The rows are grouped in 4 different ways at once. Each group adds its own fixed numbers to the row, and there is some noise. The rows also spread widely along 15 directions, which tell nothing about the answers.
In the rows, zero is written as 128.
Some rows, each with its group in each grouping after it:
[135 138 153 191 123 149 145  95 119 138 147 116 116 195 169 168 121 108
  99 118 162  89 106 130 104 118  98 167  99 177 101  84 134 135]	T Q299 ludo G
[179 130  93 206  91 145 140 160 152 120 116 156 106 121 136 135 141 103
 115 156  62 142 123 191 177 126 121 168 171  99 155 114 132 142]	Q Q397 doloz H
[110 152 178 102  57 151 101 150 132 130  82 123 120 132 122 126  93 122
 129 127  99 155 140 164 147 102 118  97 130 178 157  80 171 153]	S Q397 losu P
[137 116  96 124 108 144 105 165 160 170 136 147 138 124 134 114 125 153
 156 121 150 186 150 143 140 107 102 121 140 156 183 142  97 127]	R Q175 doloz G
[117 167  83 127 137 154 111  95 147  91 144 123  81  97  97 158 118 105
  81 102 132  82 141 133 105 142  94 157 157  98 113 158 191 133]	F Q175 ludo H
[152 148 150 182 172 120 145 112 147 116 130 114 124 121 179 127 106 105
 125 127 133 100 132 135  98 143 114 139  88 118 113 126 138  88]	T Q299 losu P
[178 178 153 151 121 131 146 129 121  80  99 131 128 109 149 107 114 129
 125 138 131  98 157 145  92 108 158 147 137 114 139 121 146 107]	F Q538 felal G
[ 88 129 141  98 139  99 128 117 144 148 161 146 155 128 110 149 130 129
 153  99 145 119  97  94 122 136 157 105 113 178 124 128 119 147]	S Q538 felal H
[127 152 184 132 126 124 114 108 124 162 115 119 140 131 165 125 138 117
 105  94 152 121  91 110 132 106 113 135  88 151  96 131 131 147]	D Q538 losu P
[127 130 129 112 195  83 126 103 132  90 164 101 142  84 146 127 103 122
 124 137 144  73 157 124  81 161 127 129 112 111 104 144 138  68]	D Q397 felal P
[130 127 107 140  96 162 154 139 121 111 120 146 112 149 119 129 115 136
 133 120 150 140 160 143 108 116 127 136 155 135 170 140 133 134]	Q Q397 ludo G
[ 96  87  73  67 137 145 121 143  90 114 149 133 146 148  95 128 125 157
 135 126 172 145 167 103 115 124 129 142 151 115 175 162 100 136]	R Q299 doloz G
[101 160 113 105 117 146 136 169 105 130 112 146 101 138 105 161 140 132
 140 132 133 132 163 134 109  90 128 111 156 203 178 118 137 153]	F Q299 felal G
[143 183 128 137 119 118 145 145 123 102  78 146 123  85 155  88 111 130
 137 126 112 113 150 150 110 117 167 132 175  70 144 144 143  86]	F Q299 doloz G
[ 89 156 108 135 139 122 135 146 159 123  98 155 152 108 114 149 126  93
 155 104  94 105  84 112 138 145 157 117 117  95 126 158 127 133]	Q Q299 ludo G
[141  89 115 114 121 112 126 160 127 146 134 115 105 124  83  94 158 165
 179 133 121 125 140  98  70 156 135 132 153 104 120 116  90 113]	Q Q538 losu H
[148 221 137 176 119 165 115 160 181 135  19 133  92  92 162 115  91  92
 150  86 113 113 150 144  95 104  99 112 120  93 138 147 173 113]	T Q299 losu G
[153 121 139 137 148 112 111 152 105 183 130 112 127 114 152 112 203 130
 124 123 123 142 110  98 103 111  96 144 106 148 102 134  75 139]	Q Q397 losu G
[151 156 176 145 142 104  84 129 123 161  48  98 104 100 140 102 175 125
 129 112  79 148 136  91 112  85 105 127  97 144 108 159 125 159]	D Q538 doloz H
[146 161 152 132 139 149 113 137 147 128  95 113 134 109 154 103 103 133
 137 102 163 123 143 113  75 104 104 124  94 118 123 139 131  98]	Q Q299 doloz G
[ 89  70 117 130 151 117  93  75 122 113 153  83 114 157  85 168 140 111
 125 110  88 124 112  80 117 164  93 147  86 127 107 163 142 156]	S Q299 ludo G
[126 178 132 155 128 132 122 117 144 151  87 135 133 136 156 130 142 106
 119  86 139  95  87 104 126 115 130 147 115 102 102 142 127 152]	T Q175 losu P
[102 151 116  72 129 148 119 134 122 138 162 128 119 100 112 133 132 138
 113 103 185 132 143 108  88 119 107 120 140 144 129 138 142 123]	S Q299 ludo G
[105  98 102 124 125 132 112 178 118 167 101 135 141 163 151 143 131 117
 147 138 111 168 149 150 164 102  79 129 125 192 174 120  85 142]	Q Q397 doloz G
[ 91 185 145 131 162  94 155 140 104 148  98 143 137 141 173 161 142  71
 122 122 118  49  88 128 124 129 141 134 116 168  81  85 117 130]	T Q538 losu H
[129 149 164 125 129 167 134 147 128 103  99 126 125 103 148 107  93 115
 128 116 133 137 129 132 120 133 122 108  95  99 126 128 163  98]	T Q299 doloz P
[102 190 135 135 158 106 158 173 146 158 109 156 122  76 173 117 125 106
 159 108 131 120 118 142 103 129 131  90 135 144 124 132 123  78]	Q Q299 doloz G
[ 94 116 122 103 108 113 147 126  86 118 172 130  76 133  96 135 145 146
 116 148 123 129 153 146 114 147 128 129 183 168 144 114 147 127]	F Q538 ludo P
[102 130  76 121 174 113  96 143 183 118 111 127 151  89 107 148 103 103
 156 114 101 112 137 122 142 157 125 125 114  72 151 187 132 111]	D Q299 losu P
[106 155 105 133 139  96 136 123 129 152 149 152 124  90 114 128 191 124
 128 100 119 123  78  88 128 136 166 130 150 100 110 178 113 151]	T Q175 ludo G
[159 130  79 169 131 132 133 100 112  86 151 112  91 151 114 154 136 124
 103 145 123 105 173 142 101 123 117 184 164 112 157 144 141 139]	S Q299 losu G
[105 116 145  98 132 190 153 107  88 102 121 139 132 164 123 126 110 142
 110  96 199 161 148  90 114 101 134 126  91 135 165 174 141 159]	T Q299 ludo P
[138  67 119 115 138 165  94  95 140 111 199 103 124 117  94 123 108 154
 120 111 163 178 148 104 106 147  87 132  86 117 156 182 143 134]	R Q299 losu G
[127 149 125 167 103 153 120 164 166 194 103 150 100 144 124 142 162 127
 156  89 128 139  89 107 126 122 107 122 134 141 122 119 119 159]	T Q299 felal P
[121 183 193 122 117 125 117 135 187 114 109 132 150  80 150 115  62 119
 164 109 121 148 133 150 111 113 146  59  74 179 155 115 171  96]	S Q175 losu G
[136 150 182 130  65 150 151 157  90 159  83 142  93 134 162  86 139 142
 128 117 137 162 127 149 119  95 117 124 152 153 135 106 126 136]	Q Q538 losu G
[107 158 115 100 121  77 119 125 141 120 143 127 137 110 105 130 121 146
 160 123 132  82 144 120  82 137 168 115 177 142 130 113 129 114]	S Q397 felal G
[ 78  97 108  27 110 166 123 128 101 126 154 155 190 158  89 131 112 153
 117  97 209 135 117  80 134 115 163 140 127 114 146 143 106 159]	S Q299 ludo H

New rows, each followed by its group in each grouping:
[124 105 154 144 124 175 142 169 119 194 130 147  89 140 118 135 194 134
 144  89 141 189  79  83 125 118  87 105  88 171 119 143 106 170]	Q Q299 felal P
[105 177 155 136 156 158 173 102 112 102  62 148 107 105 190 104  91  90
 105  76 158 128 142 134 114 123 109 116 103  96 125 195 170 107]	Q Q397 ludo P
[140 108 122 138 144 139  99 110 147  93 127 115 165 135 107 150 109 124
 131 123 119 123 130 105 134 118 138 145  87 112 153 166 133 146]	D Q299 felal G
[151 153 159 166 106 114 141 169 146 137 126 144 125 109 119 136 152 129
 164 142  87 116  97 133 115 125 165 110 133 149 124  89 125 123]	D Q299 felal G
[139 143 139 136 120 118 123 112 137 119 151 129 133 106 107 127 143 143
 129 120 130 140 132 111 102 107 156 120 125 145 157 158 131 154]	Q Q397 losu G
[148  74 118 146 126 133  82 133 137 136 119 105 142 149 102 132 150 140
 139 133  89 166 128  99 141 115 108 157  98 124 156 160  95 167]	Q Q299 felal G
[145 168 103 128  68 128 128 187 176 151  69 171 149 111 141  90  96 148
 186 125 129 157 169 171 133  97 164 108 184 119 203 120 113 114]	S Q397 losu G
[177 154 141 175 103 218 125 159 159 159 107 132 100 159 145 137 126 127
 121 102 188 151 139 129  99  88  74 139  91 150 149 110 138 150]	T Q299 losu P
[149 122 166 165 125 132 144  97  77 110 121 102  86 126 170 108 136 103
  88 124 107 116 116 136 121 145  95 166 116  98  83 134 153 120]	T Q538 losu G
[109 118 132 119 172 121 116 122 137 124  98 109 132 126 144 129 104 115
 160 102 125 130 147  99  97 136 104 115  81 130 130 166 127 108]	S Q299 felal G
[143 115 163 121 144 110 123 123  71 149 155  94 121 143 158 117 165 147
 101 145 146 133 138 113  88 102 100 153 109 177 113 110  92 126]	Q Q299 losu G
[102 124 131 128 122 117 132 130 112 111 115 128 150 154 129 147 115 114
 133 131 110 112 124 133 133 120 139 126 118 161 145 120 123 139]	Q Q397 doloz G
[122 146  84 121 112 144 109 155 143 126 126 136 130 132  74 160 154 129
 138 116 127  98 114 102 111 118 138 146 152 114 139 136 119 166]	Q Q299 felal G
[122 171 171  69 145  70  83 132 124 144 107  99 144  73 152  94 125 146
 140 129 131 122 164 114  84 103 126 108 129 164 120 125 122 100]	S Q538 felal G
[127 112 121 102 165  70  98 121 115 137 122 110 162  80 170  82 141 127
 125 128 105 143 133 118 144 139 120 152 126  78 114 175  92  93]	S Q538 doloz G
[113 202 158 148  96 168 146  99 163  99 119 157 116 128  91 155  98 128
 126  84 161 132 124 116 101  88 172  92 118 162 180 161 188 180]	Q Q299 losu P
[121 137  89 140 175 125 134 108 120 108 172 105  86 127 141 164 121 110
 104 136 152  95 175 144  77 142  74 157 139 153 125 131 146  94]	S Q299 ludo G
[132 137 181 164 129 171 158 138  88 137 105 127 100 159 203 133 102  96
 105 121 145 146 131 157 128 107  76 129  76 181 130 101 146 115]	T Q299 losu G
[146  75 125 146 152 147 110 160 136 172 149 111 130 143 154 126 148 115
 134 127 137 129 100 116 127 159  59 155  80 132  84  91  88 104]	T Q538 doloz H
[111 137 131 110 126 197 112 168 158 156 132 150 119  85 129 137 118 105
 129  84 148 179 111 128 145 128  72  96  85 139 144 155 157 127]	F Q299 losu G
[166 108 158 135 133 132  84 136 139 124 152  89 140 109 123 121 128 139
 119 155 107 166 149 130 113 108  99 133  79 161 151 122 120 127]	Q Q299 losu G
[107 129 105 124 178 196 160 146 138  82 140 146 119  98 119 160  99  87
 139  90 153 112 116 114 112 166 101 108  75  99 126 168 167  99]	F Q299 felal G
[132 146 137 119 154  89 107 106 100  95 117 110 150  96 181 115  88 123
  86 156 110 147 190 170 155  90 125 150 137 141 175 169 140 105]	D Q299 doloz G
[108 168 147 136  82 181 128 113 162 117 138 134 146 166 131 163  55 112
 121  85 193  75  97 135 105 125 125 126 109 144 121  83 175 130]	T Q299 losu G
[119  68 122  89 112 162 126 138 117 136 173 138 125 126  79 118 135 163
 138 105 161 149 108  91 116 150 129 129 130 101 122 143 124 137]	D Q299 felal H
[121 141 129  92 127 149 150 125 114  93 176 141 126  91 118 123 101 144
 114 113 184 107 135 128  93 139 147 124 150 102 127 143 157  98]	D Q299 felal G
[140 193 148 110  98 106  73 142 171 136 116 115 125  49 100 102 136 147
 139 116 102 139 133 120  95 106 148 101 154 114 131 134 157 122]	S Q299 doloz G
[133  86  76  93 113 151  92 162 109 156 161 129  93 116  93 125 155 150
 112 145 125 187 167 140 143 124  76 150 173 134 171 144 115 157]	R Q299 losu H
[113 127  99 170 124 155 145 144 154 164 137 156 104 145 160 154 117  91
 137  96 137 133 109 162 156 147  72 138 129 153 139 132 137 118]	F Q538 losu G
[144 120 106 168 181 118 123 104 140  83 110 102 126 135 128 141 112 110
 130 136 102 101 156 123 102 142 118 158  97  87 144 171 127 117]	Q Q299 losu P
[ 84 148 138 100 145 157 128 159 105 101  89 140 163 153 140 189  96  76
 123 142 105 148 150 151 172  83 118 103  65 223 191 119 142 163]	S Q299 losu G
[119  80 136 157  95 144 130 116 118 122 122 114 129 200 122 138 103 135
 142 128 121 124 125 121 120 138 122 154 114 133 136 104 121 137]	T Q299 ludo G
[112 148 135 144 132 132 135 127 135 158 116 140 125 129 134 138 159 114
 138  87 146 114  93  97 113 126 123 133 114 132 102 152 123 144]	D Q538 ludo G
[ 84  96 116  55 144 183 114 195 129  98  86 130 157 143 103 155  72 116
 165 133 135 149 166 136 147 124 100  89  70 167 182 126 131 122]	D Q175 felal P
[109 164 135 134  97  99 167 111  71 133 106 148  84 134 160 101 145 141
 111 110 132 117 129 139 112 109 148 144 205 133 126 148 130 136]	Q Q175 felal G
[147 126 175 159 128 143 170 153 109 128 151 133 114 145 165 135 124 121
 142 148 135 132 136 160 107 125 113 115  92 208 138  72 128  97]	F Q538 losu G
[131  71 128 130 127 154 128 154 156 133 146 126 132 161 104 132 112 141
 179 123 131 120 112 113 103 162 113 122  89 147 120  87 112 104]	F Q175 felal H
[102 170 123 149  99 140 153 151 140 134  69 167 146 149 134 134 117 109
 154  98 126 103  99 127 143 119 172 117 145 111 142 123 133 151]	T Q397 doloz P
[134 178 114 152 111 126 127 149 146 116  84 133 115 117 139 131 107 115
 129 139 103 110 155 163 114 110 127 144 161 121 155 123 139 117]	Q Q299 ludo G
[133 170 108 154 143 118 174 170 131 143 122 175 131  99 160 131 149 113
 150 117 136  98 100 142 123 132 159 132 161 101 119 132 111  98]	D Q299 felal G
[145 153 109 155 140 130 127 120 152 155 175 146 122  96 135 141 162 116
 103 101 146 112  93 120 124 130 119 144 137 126 102 133 131 131]	F Q397 doloz H
[164 187  82 155 133 158 127 170 205 127 143 165 156  98 105 151 131 131
 155 121 162 105 137 128  94 108 159 129 135 121 174 129 122 119]	F Q299 ludo G
[101  90 135  87 134  71  67 162 105 154  79  85 131 121 135 122 142 120
 138 160  43 127 145 137 157 139  86 135 135 138 113 110 104 124]	D Q397 felal P
[182 149 128 174 119 159 130 164 140 157 124 122 104 145 131 135 180 140
 134 132 157 121 143 117  60  96  96 145 118 174 125  91  96 138]	Q Q397 ludo G
[122  90  95  95 125 119  91 141 127 137 149 122 129 103  72 115 160 161
 144 127 101 173 143  95 130 130 141 131 145 102 171 182 112 151]	F Q299 losu G
[142 102 110 140  83 163 151 151 119 129 165 141  84 133  88 113 148 163
 142 127 147 145 129 121  92 149 138 139 174  96 139 122 131 126]	T Q299 ludo G
[117 146 171 112  92 164 168 157 113  91 128 167 155 121 127 126  95 127
 129 138 134 163 123 155 144 102 175 100 111 160 176 112 145 130]	Q Q299 ludo G
[125 184 123 161 153 122 156 117 156 129 144 143  98  99 160 138 104 112
 124 103 165  95 138 152  94 137 124 122 148 126 127 144 161  89]	D Q299 losu P
[131  83 160 164 100 126 146 117  97 124 134 141 130 155 149 135 135  97
 113 144  61 146  80 157 190 152 126 147 110 137 116  99 130 155]	R Q397 losu H
[118 141 185  85 136 116  79 128 121 139 115  89 142 108 103 116 158 140
 127 115 118 135 109  68  98 107 134 101  66 153 109 132 125 158]	T Q175 losu P
[ 76 134 136  77 114 134 139 155  86 140  84 148 141 143 145 123 117 112
 142 110 138 128 124 129 143 124 122 115 129 149 136 126 120 141]	R Q538 losu G
[135 109  60 175 140 146 124 135 152 108 169 143 113 111  93 164 146 107
 120 129  89 143 111 132 164 154 122 153 140  83 157 175 138 148]	T Q299 doloz G
[126 106 132  67 146 110  97 149  92 156 157 106 153 132 158 121 139 148
 113 149 163 146 161 124 116 101  94 145 124 181 137 103  84 112]	S Q299 felal G
[110 156 106 107  96 131 138 168  95 171 148 151  99 138 125 149 172 141
 110 137 156 144 154 146 112  84 107 131 188 213 162 104 106 161]	Q Q397 ludo G
[134  79 122 182 116 126 125  94 106 119 188 104  91 182 132 164 118 127
 102 155 107 142 145 157 138 137  91 166 131 175 156 112 140 142]	T Q299 losu G
[152 163 181 151 100 147 148 175 145 117  95 152 115  83 116 109 140 128
 166 128  87 161 114 134 117 114 159  83 110 148 148 126 147 134]	Q Q538 felal G
[103 166  86  91  91 185 148 173 105 124  77 177 119 107  96 122 156 115
 123  91 144 133 111 111 150 117 150 136 174  62 144 176 139 174]	T Q538 ludo G
[ 69 110 132 123 157 122 126  96 123  83 125  94  97 129  98 159  93  93
 134 111  87  94 131 120 104 179 101 108  97 129 114 152 177 122]	Q Q397 losu P
[123 134 138 122 121 109  96 144 144 175 113 123 151 146 156 123 118 139
 133 128 137 132 135 134 124  95 109 141 130 173 138  96  96 126]	Q Q299 doloz H
[ 77 119 126 103 126 114 127 139 135 112 131 133 142 123  95 131 101 136
 171 117 113 129 124 108 118 148 165  91 127 129 151 140 139 121]	T Q299 doloz G
[ 95 163 135 120 172  87 122 136  94 134  81 106 122 118 164 126 145  97
 120 125  99  73 117 111 109 139 119 141 126 103  79 125 120 105]	T Q299 doloz P
[ 93 147 107 126  96 173 117 179 161 163  62 146 113 161 114 151 113 112
 163  98 133 129 136 130 126 122  96 109 131 154 152 110 136 151]	T Q397 ludo P
[ 75  88  95 106 125 101  93 153 135 142 146 110  94 115  71 156 147 124
 160 144  54 150 146 131 131 161  96 101 147 181 151 126 137 134]	F Q397 ludo G
[ 93 145 133  90 115  89 117 111 115 113 149 120 131  96 114 122 123 126
 108 126 114  97 110 133 131 152 146 138 165 101 110 135 144 125]	Q Q538 losu P
[109 153 141  86 123 131 125 116 102  94 114 120 146 120 109 127 130 117
 106 115 139  84 110 106 113 131 149 143 125  95 108 139 139 147]	Q Q538 losu P
[104  98  96 136 140 111 105 170 147 171 177 127  92 110  96 157 169 133
 144 148  84 183 135 138 146 136  87 110 142 189 166 132 112 139]	Q Q299 doloz P
[ 97 114 119 124 163 114 151 114  99 135 161 142 164 148 189 140 113 105
 108 116 170 117 112 132 154 137 117 150 107 147 124 142 104 109]	T Q538 doloz G
[102 130 121  70 150 136 124 124 109 128 168 131 160 126 124 136 122 140
 122 110 199 121 143 102 105 117 129 127 109 162 148 147 116 125]	F Q538 losu G
[145 138 136 141 109 150 155 187 132 132 164 153 119 107 140 142 141 107
 116 157 117 130 102 180 153 142 112 130 132 151 129  75 125 113]	Q Q538 losu P
[158 142 148 158 136 100  97 118 159 117 143 120 117  56 134 112 136 115
 112 142  59 152 115 151 153 148 122 133 131  88 122 155 158 122]	R Q299 felal P
[105 121 105 116 157 133  90 117 121 138 141  99 125 140 158 157  99 102
  92 125 142 125 157 142 134 123  55 154 108 154 139 137 135 123]	T Q299 losu G
[ 85 144 125 114 109 128 118 145 156 190  71 150 138 158 150 120 109 133
 171  77 154 148 126 114 129 110 119 110 133 144 152 141 109 138]	S Q299 losu P
[144 115 145 148 162 138 150 115 105 115 133 124 140 139 167 126 133 117
 113 129 150 142 141 122 115 116 107 149  79 151 136 154 109 120]	Q Q538 ludo G
[139 153 164 108 125 119 122 156  68 125  89 116 137 118 151 120 164 122
 102 145 107 100 112 121 124  97 136 152 129 126  95 102 112 137]	D Q299 felal G
[ 89  96  94 135 153 151 138 175 118 143 140 139 121 157 141 184 136  78
 133 142 106 135 122 152 168 151  68 132  98 187 138 110 114 131]	T Q538 ludo G
[130  87  96 133 158 132 159 109 126 111 186 152 166 138 151 120  93 145
 131 123 184 159 153 127 135 134 154 142 119 109 189 182 103 108]	T Q299 losu G
[110 134  88 111 121 108  96 141 160 129  69 139 154 113 131 114 100 118
 152 115  92 129 138 137 164 137 138 146 160  58 153 167 124 123]	S Q299 felal P
[144 175 145 150 159  95 126 139 130 130 105 125 140  94 165 135 149  95
 126 125 106  70 100 128 118 129 130 145 116 118  81 122 122 109]	D Q538 felal G
[ 97 101 170  90 125 104  91 110  77 146 112  92 126 136 145 118 140 134
  90 134 102 156 136 119 152 112  98 146 117 149 120 142 127 147]	D Q299 ludo P
[ 92 157 106 126 145 155 148  93 138  93 148 143 143 137 119 171  97 102
 111  76 183  68  93 104 105 141 134 143 117 104 111 161 156 137]	Q Q299 felal G
[125 152 146 124 115 117 126 174 107 135 105 121 102 125 116 130 147 134
 159 156  97 130 152 137  89 110 132 104 140 187 149  86 122 133]	R Q299 losu G
[126 110  88 118 130  95 106 136 113 128 109 118 144 153 113 131 160 138
 124 153  96 116 139 121 139 120 139 176 155 107 145 140  80 150]	Q Q175 ludo P
[178 150 133 147 111 134 153 158 134 131 134 161 154 119 197  88 103 147
 130 142 168 142 146 171 132 103 147 147 151 119 160 110 102  87]	T Q175 felal G
[116 146 112 168 106 163 171 142 159 143 142 180 119 155 160 147  91 115
 134 113 169 145 127 174 148 132 119 129 147 152 167 116 140 117]	R Q299 ludo P
[146 113 114 161  99 156 140 155 178 175 164 162 112 106 140 115 135 132
 141  97 148 158  86 145 143 158  98 128 149 104 122 131 125 115]	Q Q397 felal P
[129 114 153 175 155 146 113  75 132  81 113  68  94 160 119 158  99  99
 125 115 111  84 145  99  64 153  81 138  56 143  98 132 174 127]	T Q397 ludo G
[ 88 100 115  88 118 119  81 155 123 152 108 113 142 130 135 130  97 131
 134 132 109 160 159 147 162 115  88 126 134 151 164 138 122 121]	D Q299 doloz G
[ 74  96  47 115 175 108 148 125 119 107 132 143 152 148 133 167 116  85
 139 119 118  90 130 126 149 176 121 155 137  95 132 164 106 112]	S Q397 ludo G
[ 87 103 107 118 141 125 126 106 105 119  91 124 155 158 138 134 115 106
 131  86 132  92  98  96 145 149 125 158 111  72 101 172 120 132]	D Q538 doloz G
[138 155  87 127 153 108 153 143 112 131 130 166 138  87 157 113 152 111
 106 129 125 117 130 139 150 127 159 152 170  82 142 162 110 129]	T Q397 losu H
[133  77 124 121  87 136 135 166 121 118 126 129 119 159  95 121 124 151
 169 152 101 143 146 140 125 151 138 127 152 132 152  85 115 125]	S Q397 felal P
[141  91 111 155  91 168 136 145 125 132 149 136 111 147 140 122 117 126
 115 132 127 143 115 156 147 155  98 167 149  87 127 111 129 110]	T Q299 ludo G
[105  73  64 128 138  90 131 155 147 166 203 132 103 122 101 140 165 142
 158 144 113 127 114 132 119 198 111 145 184 108 115 111  93  91]	S Q299 ludo P
[177  93 130 125  89 141 100 136 117  96 184 109 110 147  41 142 163 189
 142 175 125 161 181 113  86 102 146 135 142 192 191 109 122 180]	R Q538 felal G
[ 99  98 123 165  90  74 131  96  93 147  87 115  91 183 158 105 122 131
 139 123  69 128 127 143 148 142 130 160 180 114 134 140 118 138]	T Q175 losu G
[125 125 145 129 150 136 119 122 120 158  72 122 135 130 146  96 155 133
 153  71 145 160 115  60 101 110 121 124  82 100 119 191 104 139]	S Q299 doloz G
[114  89 151 104 129 125 131 126  91 113 129 122 151 150 133 117 127 129
 120 146 117 138 120 124 143 144 132 145 108 117 125 120 112 126]	R Q299 ludo P
[112 119  98 164 122 122 133 126 120 115 140 117  88 149  93 162 147 111
 139 129  84  91 108 119 112 161 129 145 151 110 116 123 140 144]	T Q299 losu G
[163 182 143 133 119 126 104 150 143 122  69 128 150 128 126 123 123 132
 136 137 117  93 146 117 101  83 162 145 131 126 142 103 122 146]	T Q299 felal H
